The rows of a group lie close to one hidden flat surface of 13 dimensions, which may be shifted away from zero. Surfaces can cross.
Some rows, each with its group after it:
[ -5 -11  -6  18 -16  12   0   1  22 -13  13  25   7   5 -10 -18 -11  -4
  -2   8] | q_839
[ 7 -4 -2 -3 -3 21  3 12 -2  1 17 10  2 -8 -7 -2 11 10 -2 -8] | q_696
[  7  -9  -7  17  13  -3  12   0  -2 -29  -2  -9  -1  -4  -5  -1 -15  -6
 -11   6] | q_839
[ -2  -8 -12  14 -19  -4   3   7   0  -9   6  -3  -4  29 -18  -3  -7 -20
  14   0] | q_839
[ 14  11  -3 -20   9 -15  -1   8 -15 -17  20  -2   7  -9 -21  -6  -4   6
  -3  -7] | q_579
[-10  10  -4  -9  -7  16 -24 -20   3 -10   1  -7  14 -23   8 -10  18  11
  15 -15] | q_789
[-10  -1 -11   8 -15   8 -34  16  10  17  19  17  10   8   1 -26 -10  -9
  -3   7] | q_696
[  8 -11  -1   0 -10   3  16   7   1 -10  13  24  -8  11  20 -17   0  -1
   4   3] | q_696
[ -2  -1  -7  -4 -18  -9 -14   3  -5   1  28  11  -1 -14  -6   2  13   6
  11  -7] | q_839
[-13   1  11  -7  -2   3  -8  -8   6  -5  -1   9  -8   0   5 -14  -2 -15
   4  -2] | q_579
[  5  -8  15  19   2  25  11 -12  14 -13  -4   9 -13 -33  34   6  13  -1
  -8 -10] | q_696
[ -8  -5   5  -1   4  -3  -8  -1   2   0  -2  -1   9   4 -15  -6  -3  -3
   3   3] | q_579
[ 14 -13  -4   8   7   4  -1  16 -23   1  15  11  10 -12  -3  -2   8  13
   1  -8] | q_696
[  0   4   2   0  -8   5   4   9 -19  26  -8   5  12  -8 -13  10   9  14
   0   3] | q_579
[  0   9  -1  13  23   6 -16   0 -11 -16  11 -17  -2  -8  -5   1  -7   6
  14 -24] | q_839
[ 16   6  -2 -22   6 -14  -4   4 -11   0   1   4   0   2  -1  -6   3  -3
  -5   2] | q_579
[-11 -10  10   5  -3 -13   8   1  -7 -16  12  11   3 -14  24  -4  -6   1
   4  -5] | q_696
[ -8   5  -5   6  -7   8 -19  -8  10  -2   6   0  -6  -8   4 -15   3  -1
   5   4] | q_789
[  1 -10   7  10  -6  -3   0  10   1  -1   8   3  16   5  -3 -11  -2   0
   3   5] | q_789
[ 43  -5   9   4   6   8  15  18 -24   4   6   3   0   8   2 -10  28  19
  12  11] | q_696
[  4  -3   4   8   3   2   7   6  -9  -7  -4   7   6  -1   2 -14  -8  -3
  -3   2] | q_789
[ 16   0   2   3  -8 -24   1  11 -17 -20   4  11  22  18  30   0  -8   2
  11  10] | q_789
[ 16 -10 -22  32  -5   8  -6  -3 -13   5 -18  12  -1   9   8  18   5  -2
   8  -4] | q_839
[ -2 -35   6   3   9  -2  30  13 -30  -2 -11 -15  16  12  14  11  10   2
   9 -16] | q_789
[ -4  14  15 -23 -12   3   4   0  11   3   0   7   4  12   8  -1   3  -2
   4   3] | q_696
[  6  -9   1  15 -16  -5  -4  -1   8  13  13   6  -2 -12 -16  11  15   2
   4   1] | q_839
[ 16   1 -20   3 -24   4 -10   4 -16   5  13  18 -17 -14   7  -4  15 -15
   5 -16] | q_839
[  8  -4   5  14  -2  -6 -13   6  -3  -2  -3  -1   5   6   1 -16  -7 -25
  -1   2] | q_789
[ -3  -8  11  13  -9   6  24  18 -18  -3   3   8  -9  12   6  -4  -4  -7
  12  -2] | q_696
[-16  -9   4 -15  -3   5  20  -2   8 -13  -1  -2  11  15  -2  -7   2  21
   7  21] | q_696
[ -4  -1   3   8   4  -2  -5  -4  10 -13  -2   3  10   6   4   7 -10   2
   1   3] | q_839
[  8   0 -17   8   1   6  -9  10 -13  12   4   9 -10   6  -9  -1   1   3
   1   5] | q_839
[  4  -6 -19   7   4   1  -7   5 -17  -1   9  14  -4  -4  -4   1  -1  11
   4   0] | q_839
[-33   9  -4 -12   4  27  -6   8  -1 -39  20 -13  -3   0   1  -1  -3  22
   9  20] | q_579
[-13   2   3 -17   9  15  -2  -2   1   3   0  -4  -6   1  14  -6   5  10
   4  -6] | q_579
[-12  -6 -11 -12  14  27  -1  -5  10   5 -17   2  13  22 -10  -5  -2  16
  -2   2] | q_696
[11  0  2  5  3  5 -8 -3  6 11  3 12 -4 -5 17 -6  6  2  0 -7] | q_696
[ 16   1   6  -7   2  -9   6  -1  -3  -6   9  -3 -17  -2   0 -14   9  -6
   4   1] | q_579
[  3   9  15 -13   3   2   4   0   0  -3   6 -10  -2  -6  -3  -4  15  13
   8   9] | q_579
[-18   2 -11 -12   0   3 -33   0   3  -3   6  18  22   3  11   1  -7  11
   1   5] | q_579
[  4   5  21  10   8   3   4 -11  -3 -18   4  -7  -9 -38  -1   4  10   2
   0  -6] | q_579
[  4   2  11 -11  -8   9  -6   7   8 -18  25   3   4  -7  13 -23  13   8
   4  13] | q_696
[ 5 -2  3 -3 -5 -2  8  3  3 -6  2  6 -5 11  9 -9 -1 -5  2  8] | q_789
[-23  -1  22  -7  15   5   2   6   4  23  11  -3   2  -5   7  -2  -1  20
   9 -11] | q_789
[ -3 -15   1   7   3   0   5   8  -7  10  -1  -2   2  -3 -11  -4   1   0
  -6   5] | q_789
[  5   5   8  -6 -10  -3 -10  -9   7  12  -6  33  14  -8   5   0  -1  -7
  -2 -13] | q_579
[  7   9  -1  11  18  -1 -28  12  -4   7  15   4  -6   8   3 -14  -2  19
   9  21] | q_839
[ -2   2  -3  19  22  12 -16   9   4  -5  -5 -24   6   6   0  17  -6  10
  -9  15] | q_839
[  2  -2   6  -6  -6  -1  12  -8  17  -5  -9  -6 -11  12  11  27   9  -5
  -2  10] | q_839
[ 34  14  -7   2   4  25  13   7   7 -19 -13  -6  18   5 -10  -3  -6   0
 -21   2] | q_839
[ 26   3   3  -1  -1  15  21   5  23   7   8  -1 -11  37  -8 -38  -1  -8
   9 -11] | q_579
[ -4   8   0   8   6 -12 -10   0  -5  14   0  -5   1  -4 -26  -6  -9   3
   3   4] | q_789
[  9   1  13  11 -12  11   1  14  -1   6 -11  -2  10  17 -17  -5   0 -23
  -3   8] | q_696
[ -3   3  23  24 -16 -13 -13  16 -10  14   2  -1  10   3  17 -13  -1 -10
  13  19] | q_696
[ -6 -14   3  18  23   2  13  -6 -13  -5  -6   0  -9  -1  17  -5  -8   8
  12 -19] | q_696
[-11   3  -5  -1  -6   5 -16  12 -16  12   7  -5  -8   6  11  -3  12  12
  12  18] | q_579
[-10  -8   1  -6  18  15 -15  -6  14 -11   2  -3  -3  -5  20 -22  -2  -5
  -8  -4] | q_579
[ -5   6 -21 -12   0   9  12 -11 -11  -9 -25  12  -1   4 -16  -4 -11   3
  -6   3] | q_789
[  4   4  -9  21   4  -4   0   3 -13  -9  -1  13   5 -10  16  -7 -13  18
   0  14] | q_789
[ -2 -12  -9  40 -10   6 -16  -2  10   5  -5  12  11  11  -2   8   0   6
  12  16] | q_579
[  1   0 -17 -10   1   5  -3  -5 -12  -1 -21   8 -13  -1   4  -3  -1 -16
 -15   9] | q_789
[  3  14  -4  -8   0 -17  -7   6 -13  -1  12  10  -1  -1  24  -1  -3  23
   6  19] | q_789
[ -4  -2  -7   2  -2 -12 -10  12 -11  17 -13   4   0  25 -11  -5 -15 -21
  -7  12] | q_789
[  5 -11 -12  -4  -9   0  35  -7   0 -25   6  10 -17   4 -12   1  -1  -6
   2 -10] | q_839

New rows. What belongs after each?
[-28   8   9  13  -4   7 -32  -8  -3   5 -21  14   4   1  19  13  -6 -12
   9  10] | q_579
[  1  -6 -10  15  -5  23   6   4   7 -14   1 -20 -13  -9  -5  14   4 -15
 -13  -8] | q_839
[-13  12  15   5 -15  -1   0   6   9  18   5 -11 -16  12   5  -8   1  -8
  12  10] | q_696
[ 15   9 -12 -12  -2 -24 -16  -2  -9 -27  15  22  -8   5   6  -6 -11 -16
   2  -2] | q_579
[  4   6   7 -21  15 -10  -4  -2  -8 -16 -12 -17 -18  19   9  -5   4 -12
   1  24] | q_579
[ -5   2 -15   4  21 -20 -27  16 -30 -13  -1 -30   2   2  11  16 -12  -5
  -8  15] | q_839
[ 26 -14  -2  33   0 -11  22   0 -14 -11 -11  -8  11  -3 -26 -11   0  -2
   3   5] | q_789
[  9   2   7 -14   1 -21   4  -3   0 -18  13 -23  14 -14  -3  31  16  20
   1   6] | q_839
[ 15   9 -13   5  -6  -2  -8  11  -2 -14  17   2  -6  21  -1 -10  -3   3
  11  13] | q_579
[  6  -6 -12   4  -1   4  14  -1  -1 -18   4   2  -1   4  -9   9   1   9
   2   0] | q_839
[ -6   8  -7  11 -18  11  -7   3   1 -20  15  34  24 -20 -17   8 -13  10
  -4  -2] | q_579
[  2   9  17   0  -9   7   7   6  -1 -10   7 -11 -15   0 -10 -18  11  -7
   8  22] | q_579
[ 22 -15 -10   0   6   2   6  11 -10  -5   2   7   1  24  -3 -23   5   3
   4  12] | q_696
[  3  -1   4   3   2 -19 -17   2   0  15   0  -5  -9  -9  12  19   9  -2
  -9  19] | q_839
[ -1   7   5 -18   0  -8 -18  -3   8 -22  23   5  16 -11  -4  -3   7  18
   4  11] | q_579
[ -4  -4  13  15  22  -7  -2  -3   7  -9   0 -27 -14 -21   0  15  -4  -7
 -13   1] | q_839
[ 20   9  13 -25   3 -28  -6 -13   6  26   2  19  35  -1 -13  13   9  20
  10 -25] | q_579
[-12  -1  -4   5   8   0  -5   2   7 -14  11 -15   6  29 -20  -4  -9   8
  22   1] | q_579
[ 17  -2 -14  -5   3  -6  -4   5  -9  17   3  17   8  -1   0  -7  -5  -1
  -7 -21] | q_579
[-23 -11   7   9  -4  15  -2   1   0  -9  -5   0 -10 -10  -9 -18  -2 -21
  -7  13] | q_579
[  8   1  27  -4  -7 -23  13   5  -2 -21  11  -5  18  12 -12 -17  -6 -14
  14  -1] | q_696
[  4   6 -11 -14  11 -13  -5  -5  -9 -36   9   9  -3   1  -2   4 -15  -5
  -2  -7] | q_579
[-34  -4   2 -17   7   4   1   3  -3  -4  22 -16   5   9 -24  -8  -1  19
  24 -12] | q_579
[  3   7 -14  -4  -7  -2 -16   6  -5   0  16  17   3   7   9  -4  -2   9
   9  -2] | q_579
[  4  26  27 -15  18  18  -4  -9  11   7 -29  -7   7  13  14  -3  -4  -8
   0 -10] | q_579
[-11 -20 -15  16 -14 -22 -31  13  -6   4  19  -3   0  -9  12  19  13  10
  -3  40] | q_839
[  1 -21 -15 -15   5  -6   7  -6   4   4   5  13   7   3  -7  -2   3  11
  -6  -8] | q_579
[ -5 -11   3   8  -8  -7 -12  -1   2  22   9   8  -7  -1   1 -20   6  -9
  13 -11] | q_579
[ -4 -11  -3  12  -3   9  -4   3   4  -2   9   7   0  -7  16 -13   4   8
  -1  10] | q_696
[ 12   2  20  -2   6 -32  21 -15   5  17  -2  13  -6   8  17   2  -1  11
  22 -19] | q_696
[ -2  -1   6   1 -19  21  11  -4  32   0   7  12 -19  21   9 -30   5  -6
   7  15] | q_789
[  1  -3  -5  -1  -1 -17  -2  -4 -11  -4   2   1 -18  14   3   5   5  -3
  17   5] | q_579
[ -6  -7 -15  17   2  13 -18  10  -5  -9  31  -5  -6 -11  -7   0   9  21
  11   4] | q_839
[  6   9  -7   2  -6 -14  -2  -5   2 -15   4   3   4   2 -24  -7  -9  -3
   2   8] | q_789
[-28 -16  12   5  -6  10   8  -2   5   1  14 -14  -3  -8 -21  -8  16  15
  18  10] | q_579
[ 15  -8  -2  15  -6 -14   3  -4   0 -13   5   1 -17   2   9   2   6  -9
   8   7] | q_839
[ -9   1   8 -13  -1  -6  -6   5  -7 -13   3   5  17   4   4  -6 -12 -12
  -1  -7] | q_696
[ 27   8   6 -15   0  11  13  -2  19  16  -1   4  14  16   5  -1  17  30
   5   3] | q_579
[  2  -1  -6   5  15   7   4  -4  -8   1  -9  -3  -8   1  10   9  -1   6
   3 -13] | q_579
[  9  -1 -15  10   1   9  23  13 -11  10   8 -15  -3  25 -20  10   8  32
  22   2] | q_579
[ 12  -2   9  28  -3  -1   3  -8  10   7 -10   7   2   2  19  -3   2   4
   9   4] | q_789
[ 16   1 -12  10   2  -1  -6   3  -9   0  -3  18   6   1   0  -3  -4   5
  -3   5] | q_839
[  8  -9   3   0  -4  -6   4  23 -32   8  -2  11  30  12  -6   2   4  15
   7  15] | q_696
[ 12  -6 -11  10 -12   3   4   2   1  15 -13   9  18   7 -21  25   6   6
  -5   2] | q_839
[ -2  16  12  -7  -2  -2 -11  -7   8  -1   6  11   4   8   3  -4  -4   0
  19 -15] | q_579
[  7   7   4  19  20  11  -9   6   6 -14   7 -28   8  -4 -16   3  -5   7
  -3   0] | q_839
[ -2   6   1 -18   7   2   9   4   4  16   0   9 -21  13 -15   3  -3   1
  -7   7] | q_839
[ 13   1   2   5  -8  20   4  -1  18  10  -2  19  -5 -42  -6  -6  -1 -18
 -41  -9] | q_839
[ 38  15 -10  35  20  24 -33  17  -5   1   4 -14  -4   2  15 -13   8  16
  -2  24] | q_839
[ -2   8   9 -22 -12 -20  -9   3  -9  -6   7  10  -2   6 -15 -13   0 -18
   4  13] | q_579
[ 11   1 -13   2 -10   2 -10  13 -12  17  17 -11 -31 -10  -6   9  24  -6
  -3   4] | q_839
[ -3   2  -1   4  10  -2 -17  -1  -4 -11  -1  -5  -2   3   4  -1  -3  -4
   3   8] | q_579
[  0   1  -2 -12   0 -11  -6  -3  -2 -21   1   4  12   1 -10  14   4  12
  -2  25] | q_579
[-17 -19   8   8   6  11 -13  -1  15   6  -4 -11  13  -2 -13 -18   5  -1
  -4  15] | q_579
[-18  -7  11 -22  10  -9  15  -6  -5  -7   6 -13  -8   3 -23  -7   2  -1
  11 -11] | q_579
[  6   9  15  -7  -5  -8 -18   5  -1  15   2  -7  13   1  -5  -2  18  13
   9  24] | q_579
[-9 14 -7 16 -3 26 -4  8 -7  7 -9  3  3 15  7 11 -5 15 13  3] | q_579
[-10  -3 -16  10   5   3  -8   7 -10   2   0  -1   3  31 -17  13  -7  10
  19   2] | q_839
